The same things were measured in two ways. Each way mixes the same 10 hidden numbers, adds some noise and spreads widely along 6 directions of its own, which tell nothing about the thing.
In the rows, 128 means zero.
Some things both ways: the first way, then the second way.
[147 160 113  84 145 126 122  92 129 140 119 130 103 151 143 117 141 101
  65]
[170 150 135 105 128 168 152 201 127  99 126 163 139 104 155 106 161 155
 111 102 132 105 138 138 175]

[146 129 143 127 104 101 112 139 147 111 134 175 154 138 161 208 121 137
 141]
[212 133 166 110 153 137 127 155 120 117 106 192  72  85 181 190 147  88
 173   4 162 115 103 126 165]

[123 143 152 181 158 178 144 140 123 165 190  70 198 109 139 233 144 176
 119]
[ 94 113 176 105  92 144 122 135 100 126 131 126 164 137 139 129 117 158
 156 100 103 107 103 167 106]

[151  93 134 136 126 119 117 127 138 141 116 133 138 147 100 167 120 123
 120]
[138 134 139 178 123 101 131  56 109 146 142  93  69 138 126 177 135  45
 157  73 169 160 120  76  98]

[ 78 164 115 121 128 124 185 154 124 111 125 137 134  82 141 101 129 152
 208]
[197 139 152  44 178 158  58 186 120 125  59 207 173 153 151 167  84 187
 145 173 104  77 145 194 180]

[136 103 100 116 133 114 102  95  94 115  99 115  98 146  88 111 144 112
  99]
[145  97 157  80 116 116  94 128 108 127  89 138 126 121 146 162 125 180
 153 134 108 120 125 126 148]

[127 132 132 113 140 130 112 132 124 128 115  99  99 120 116  78 130 124
 152]
[106 155 160 136 116 174 129 128 109  97 157 172 117 141 167 153 105 112
 164  51 154  98 103 167 112]

[141 103 108  84 176  92 159 164 123 196 101  65  93 146  79 133 106 143
  93]
[126 135 145 156 124 159 123 100 100 123 122 120 122 141 161 144 124  81
 147  62 161 110 114 134 122]

[120 106 131 110 142 163 138 112 100 143 147 138 160  94 117 166 103 122
 148]
[184 130 113 158 124 102 149 108 106 176 103  99  83 120 154 160 161 115
 146  87 135 148 151  84 129]

[118 167 118 145 159 140 142 124 120 117 172  96 167 117 174 135 143 151
 131]
[161 130 195  97 154 175 143 142 116  76 130 176 110 124 144 162 138 112
 154  34 134  94  96 141 160]

[142 151 139 130 135 145 109 172 158 149 134  90 130 171 150 199 136 122
  50]
[169 108 129 141 159  84 126  93 119 115 108 124  57 126 144 189 156 106
 154  81 139 147 146  75 147]

[158 144 157  93 138 121 134 177 181 146  72 116 144 131 181 199 144 183
 115]
[154 171 134 133 119 146 120 161 116 145 128 180 110 141 167 163 130 118
 139  65 160  90 143 153 121]

[ 86 155 156 171  68 173 146 203 150 130 147 151  88 140 136 137 152 121
 128]
[166 113 116  95 193 115  72 146 124 126  79 167 132 154 162 189  90 177
 167 160 103 119 157 177 156]

[103 138 141 146 112 170  91 107 126  87  95 162 101 138 162 114 188 133
 104]
[152  98 115 135 128  81 100 132 102 159  83 139 118 116 139 172 156 161
 144 141 114 127 151 144 120]

[147 116 124 103 170 179 118 110 154 153 154 111 139 138 142 117 128 143
  94]
[115 150 136 111  84 146 148 139 140 113 125 119 156 125  91  97 157 164
  94 158 120  99 161 102 136]

[151 136  63 115 160 155 145  88  88 123 135  69 134 133  77 152 127 131
 159]
[120 102 156 120  91 115 114 131 120 158 114 103 129 104 154 172 162 147
 147 121 118 139 107 142  88]

[136 162  69  94 128 158 120  61 130  53  66 163 107 140 123  83 149 105
 150]
[120  91 214 122  86 113 122  62 121  96 133 109  92  61  90 172 169 112
 209 111 116 180  41 148  69]

[127 123 164 132 156 154 127 165 141 136 133  91 189  87 153 156 102 162
 150]
[ 97 131 163 155  85 120 108  27  93 161 145 107  97 148 130 182  76  89
 199  97 146 151  92 117  63]

[109 144 114  73 108  90 146 160 142  93  75 135 126  89 143  68 126 136
 124]
[131 130 137 146 134 124 155  90 129 130 147  99 115 129 113 142 114  97
 152 104 130 154 129  88 126]

[189 179 107 113 129 130 178 169 166 196 218  70 125 177 141 177 125 158
  96]
[ 90 121 157 123  87 128 117 111 132 170 153  85 148 126 145 166 102 116
 152 126 131 155 100 126  78]

[ 90 145 118 121 150 179 140 119 124 123 156 136 132 105 141 114 131 128
 147]
[125 133 111 132 105 126 146 152 131 134 108  98 172 120 105  95 165 157
  93 182 110 121 165 116 131]

[129 112 118 109 132 124 173 183 144 142 137 103 146 111 121  84  99 124
 134]
[111  87 120 156  87 135 134 130  96 168 146  97 142  68 156 133 140 160
 153 121 128 176  98 158 111]

[ 84 128  99 117 150 120 125 100 133  86 110 153 175  94 120 159 129 137
 152]
[ 91  70 196 116  55  92 135  61 100 103 124  59 140  74  64  99 157 123
 169 145  99 179  68  93 101]

[113 108 129 149  99 131 129 137 157 133 227 173 129 135 108  85 108  93
 164]
[ 79 148  78 156  79 160 137 198 140 157 173 103 204  94 155  78 118 123
  76 165 166 146 144 140 126]

[134 157 124 180  87 122 125 166 137  89 166 124 131 160 145 128 145 125
 125]
[ 78 117 145  88 106 182  91 202 138 121 146 163 216  95 169 137  84 170
 132 161 126 116  93 213 120]

[160 130  64 111 142 168 177 109 135 109 147 101 168 119 106 126 122 152
 197]
[123 125 167  95  94 103  83  85 144 175 121  91 123 137 102 197 121 151
 149 193 115 158 121 113  76]

[159  93 174 167  99 132  92 146 136 140 176 152 134 151 137 176 124 139
 137]
[181 157  74 149 151  82 128 138 140 192  95 131 107 155 135 181 140 100
  84 131 156 110 217  50 145]

[ 65 144 166 141 102 123 144 193 151 150 135 175  94 127 139 151 124  96
 161]
[159 124 116 145 157 105 126 105  99 106 110 113 111 150 114 124 134 110
 136 151 125 150 149 101 154]

Other things, the second way, with their names:
k77: [150 142 105 124 117 147 132 176 115 152 120 132 168 121 141 106 130 159
 103 165 126 125 155 138 151]
k913: [110 140 120 126 100 132  98 131 109 136 151 124 131 140 142 123 104 154
 137 145 145 142 138 141 130]
k127: [105 119 165 141  82 173 166 138 100  94 156 142 140  75 150 102 138 125
 164  49 137 125  77 158 126]
k716: [ 72 106 176 126  70 155 112 109 105 110 155 122 147  90 152 129 103 142
 198  88 129 145  62 189  89]
k137: [126 147 147  88 132 142  75 126 115 117 117 138 179 167 120 127  55 104
 128 202 139 128 121 124 141]
k980: [133 123 132  91  98 138  86 175 105 170 122 153 171 115 164 143  89 171
 135 161 128 129 121 161 136]
k797: [112 155  85 122 115 159 100 188 141 166 145 116 191 137 180 119  79 134
  94 178 157 135 155 139 139]
k659: [ 84 134 132 104  98 147  87 129 140 136 138 106 178 136 147 134  74 131
 130 174 141 135 123 133 116]
k941: [148 126 160  98 140 144 112 124 101 128 110 152 135 155 143 164  98 150
 157 122 109 111 122 145 135]
k189: [ 90 140 194 108  94 140  91  49 146 124 151 107 112 136 134 195  66  90
 204 122 142 159  70 127  61]
k9: [122 159 115 110  80 135 100 141 135 185 123 115 154 145 150 146 101 163
 114 175 139 120 160 116 109]
k25: [ 96 162  99 159 113 124 129 170 114 163 156 118 172 174 124 118 130 116
  79 165 142 115 170 139  99]
k459: [136 140 125 117 126 153  95 121 119 120 101 143 135 142 153 150 113 148
 132 150 140 106 143 139 138]
k879: [122  81  90 142  89  60  95 143 105 164 101 107 134  72 148 130 148 159
 143 151 130 166 144 127 130]
k564: [117 120 118 109 117 126  99 169 136 135 108 147 168 110 144 146 125 154
 112 154 132 108 148 141 138]
k746: [110 126 141 144  96 129 127 133 110 133 135 120 135 113 156 136 135 112
 152  95 139 133 109 147 102]
k130: [164 131 126 138 129  91 107 122  97 125 111 150 100 123 127 139 133 103
 153 114 147 141 136 118 143]
k595: [ 93  79 127 156  75 119 147 162  83 129 134 127 160  58 146  98 167 150
 135  88 126 136 103 161 125]
k495: [205 111 125 152 167  89 146 104 105 157  88 134  61 122 134 196 178 129
 157  78 117 134 155 104 137]
k635: [101 126 131 107  88 129  77 132 115 145 123 118 162 131 153 136  90 150
 139 178 138 141 122 143 114]
k117: [111 158 131 180 126 180 201 153 137  77 181 126 138  97 123  86 167  73
 116  55 157 124 117 135 132]
k726: [ 97 159 138 115 112 177  87 160 134 118 151 150 160 141 188 146  77 112
 138 112 166 112 110 170 118]
k40: [126 163 111 141 106 161 118 164 131 159 143 143 148 124 171 144 113 128
 126 120 158 118 138 161 113]
k143: [118 106 166 127 108 124 114  71 102 123 134 107  97 128 143 165 111 129
 188  92 125 153  96 124 108]
k894: [144 146 180  84 131 150  84  69 101  90 131 161  91 175 128 173  67 133
 176 132 136 124 110 109 144]
k535: [143 122 158 107 148 146 110 133 108  94 117 155 134 131 139 143 112 127
 157 105 128 119 113 151 151]
k381: [144 141 171 108 162 159 145  96 123  58 125 122 121 170  95 121 128 108
 132 112 119 106 135  95 167]
k633: [139 156 146 110 139 150 117 133 128 125 129 153 159 151 100 144  99 102
 109 156 141 108 139 116 139]
k120: [139 127 124 148 121 139 130 162 114 137 130 140 138  93 164 136 142 113
 143  94 146 137 114 160 125]
k290: [154 125 120 130 119 130 112 155 119 144 122 135 115  96 190 157 130 129
 155 102 148 149 118 142 133]
k304: [135 110 149 105 134 143 126 154 112  99 126 139 158 105 136 116 113 135
 149 124 118 138 105 147 156]
k747: [162 175 108 162 174 125 118  98  96 125 144 114 114 202 108 120  94  78
 138 171 145 159 154 123 134]
k812: [109 190 138 154 118 183 139 123 126 138 172 115 154 178 129 122  93  79
 124 115 159 118 131 144  99]
k760: [107 157 139 184 120 130 186  79  88 102 171  83 141 172  52  70 132  70
 125 156 119 157 129  98 101]
k282: [ 87 164 113 188  81 140 186 130 130 164 180  77 153 136 106 104 157  93
  94 129 144 140 146 107  73]
k505: [116 133 140 114 108 158 151 155 127 127 134 116 159 132 132 119 143 166
 109 132 111 109 142 127 132]
k84: [147  93 181 109 105 107  86  70  75 101 110 154  75  99 141 159 108 159
 241  78 117 155  74 168 127]
k981: [145 164 119 123 112 110 159 131 137 140 135  86 124 166  90 114 163 154
  93 199 104 142 181  72 120]
k663: [187  95 126  99 140  94  61 144  89 151  68 175  88 112 201 202 127 162
 170 100 138 124 132 144 158]
k187: [146 136  79 183 139  88 135 122 111 140 130  97 108 137 109 128 171 104
 100 185 143 170 170  97 122]
k898: [131 127  72 206 106  94  99 149  86 191 133 117 108 104 202 156 148  82
 140  99 186 169 130 159  92]
k988: [ 96 111  97 155  87 106 131 150 134 164 129  94 171  84 119 117 151 142
 112 170 129 151 144 135 102]
k661: [150 113 174 120 156 144 163 122 137  75 125 143 115  95 122 148 144  86
 157  39 131 117 105 107 158]
k660: [191 119  99 142 139 104 116 207 110 202 104 151 132  84 191 168 154 109
 124  73 158 135 142 147 147]
k911: [156 126 100 135 134 117 133 157 123 139 101 130 149 112 117 121 158 150
 105 173 120 129 166 123 149]
k784: [124 130 110 185 116 114 127  97  96 165 132 106 116 129 154 153 122  74
 149  97 160 151 126 122  97]
k736: [ 73 117 207  87  87 180  81  90 120  79 144 133 155 121 128 153  88 138
 176 143 130 130  56 178  94]
k60: [117  90 127 148  83 108 146 158 111 152 136 112 138  52 144 125 170 151
 151  98 122 162 105 152 114]
k370: [168 106 125  86 128 135 152 200 139 117  94 148 157  74 132 116 174 199
 104 137  97 110 157 119 188]
k427: [112 162 120 148 130 135 128 146 143 124 133 139 149 144 138 140 122  89
 123 110 151 104 150 137 109]
k333: [118 143  87 145 124 137 111 179 139 158 118 118 169 128 173 134 131 122
  96 134 155 112 165 143 129]
k743: [124 121 156 150 138 141 132  80 107 116 153 133  86 131 152 182 105 108
 191  63 138 149  97 139 110]
k69: [177  57 147 114 126  56  94 113  78 157  79 128  66  90 175 201 157 190
 216 105  87 177 104 152 120]
k600: [ 95 155 167  63 110 150  99 110 146  98 127 120 171 187 107 125  64 164
 138 181 104  99 145 113 132]
k33: [164 180 138 172 170 157 196 145 122 100 135 171 115 154 119 137 157  41
 113  30 152  76 151 109 137]
k100: [ 83 199 169  78 101 181 115 100 158 122 141  98 206 225  77 116  54 131
 104 243 106  96 148 109  89]
k108: [167 131 120 152 153  95 121 111 116 116 129 147  61 121 142 172 144  87
 152  71 164 146 143  93 150]
k351: [136 116 122 151 113 140 119 175  99 174 117 134 155  95 194 150 138 113
 141  81 148 129 108 177 112]
k161: [131 145 132 115 122 122 115 127 126 135 127 115 142 157 119 135 113 124
 119 157 130 129 150 103 131]
k523: [120 131  87 210 112 118 159 126 110 180 154  70 124 111 157 132 159  76
 121 108 159 175 134 120  89]
k723: [113 106 139  78  90 130 115 169 147 128 116 102 185  92 112 111 147 198
 106 209  96 140 134 131 138]
k836: [ 70 162 194  83  87 196  82  66 116 125 157 100 176 203 115 142  32 145
 162 194 119 123  90 154  80]

Some of these things the first way, each followed by its name:
[155 107 120 131 149 142 152  80 109 142  89 101 171 103  87 130 132 135
 106] : k812
[170  57 127 152  97 112 108 129  96 142 134 123 123 154  39 156  89  89
 130] : k370
[ 66 101 130 126 135  87 116 160 122  81  90 123 146  71 101  89 115 134
 209] : k595
[102  97 119 138 134 161 126 131 131 100 109 113 190  79  80 150 110 137
 156] : k716
[127 149 129 104  81 123 106 134 148 112 119 201  75 170 166 149 155  99
  75] : k290
[ 90 169 107  90 147 119 145 166 148  94  77  82 160  72 120 138 119 166
 186] : k427
[ 90 156 123 108 131 173 101 103 181 141 205 158  99 137 132  85 151 105
  97] : k879
[112 106 111 138 150 138 145 113  96 168 152 106  99 133  63 100 117  97
 125] : k381
[101 127 128 117 144 175 147 123 179 150 183 140 150 108 134  86 140 122
 129] : k913
[128 126 108 136 131 177 126  97 137 132 192 118 130 124  81  72 117 108
 146] : k988
[115 153 134 132 116 131 127 126 147 120 136 156 128 135 166 149 165 138
 105] : k161
[113 143 133 107 148 126 159 149 135 138 131 118 159  93 147 122 112 130
 137] : k77
[137 147 114  91 152 109 117 140 140 165 129  93  82 164 118 144 133 118
  89] : k663
[181 100 125 129 153 159 132 111 127 153 117  70 186 124  82 172 102 129
  93] : k40
[ 76 138 176 193 102 184 122  62 115 107  92 204 158  97 138 142 178  79
  89] : k747
[182 117 148 153 115 159 122 136 122 189 172  80  91 176  80 102 118  87
  74] : k743
[ 90 101 159 208  59 147  87 129 111  74 196 222 127 136 140 144 140 112
 162] : k661
[103 163 149  85 149 103 150 218 167 149 143 105 136 103 171 131  89 147
 160] : k127
[122 145  92 122 161 129 147 162 146 102 102  82 154 140 138 139 127 147
 123] : k736
[ 91 123 126 121 139 123 136 153 122  84  59 118 171  76 120 130 109 128
 167] : k911
[122 106 121 150  86 123 143 107  70 102 122 176  87 116  88 111 124 118
 233] : k100
[118 158 155 104 131 107 111 129 182 143  86 148 120 131 142 159 143 120
 102] : k130
[158 127 100  79 143  92 165 157 126 157  53  67 124 128  76 144 105 119
  97] : k523
[138  91 159 198  87 100 111 124 114 106 156 176 125 141 113 110 128 115
 197] : k633
[ 85 127 128 105 127 105 115 125 113  78  62 151 121  86 134  87 140 129
 150] : k784
[112 115 124 128 201 170 143 169 119 149 129  38 201 100 104 178  74 137
 127] : k459
[113 153 138 105 137 131 118 160 189 115 110 124 163 117 158 152 133 129
 103] : k108
[109 179 144 132 119 101 134 155 160  85  42 125 142 114 207 152 207 182
 110] : k25
[163 101 125 118 148 165 139 125 137 161 179 108 167 126 119 166 103 144
 136] : k9
[122 107 128 155 129 155 118 117  92  95 113 122 163 113 142 151 148 138
 109] : k505
[120  80 110 153 106 144 121 118 112 131 157 140 111 140  57 137 126 115
 144] : k333
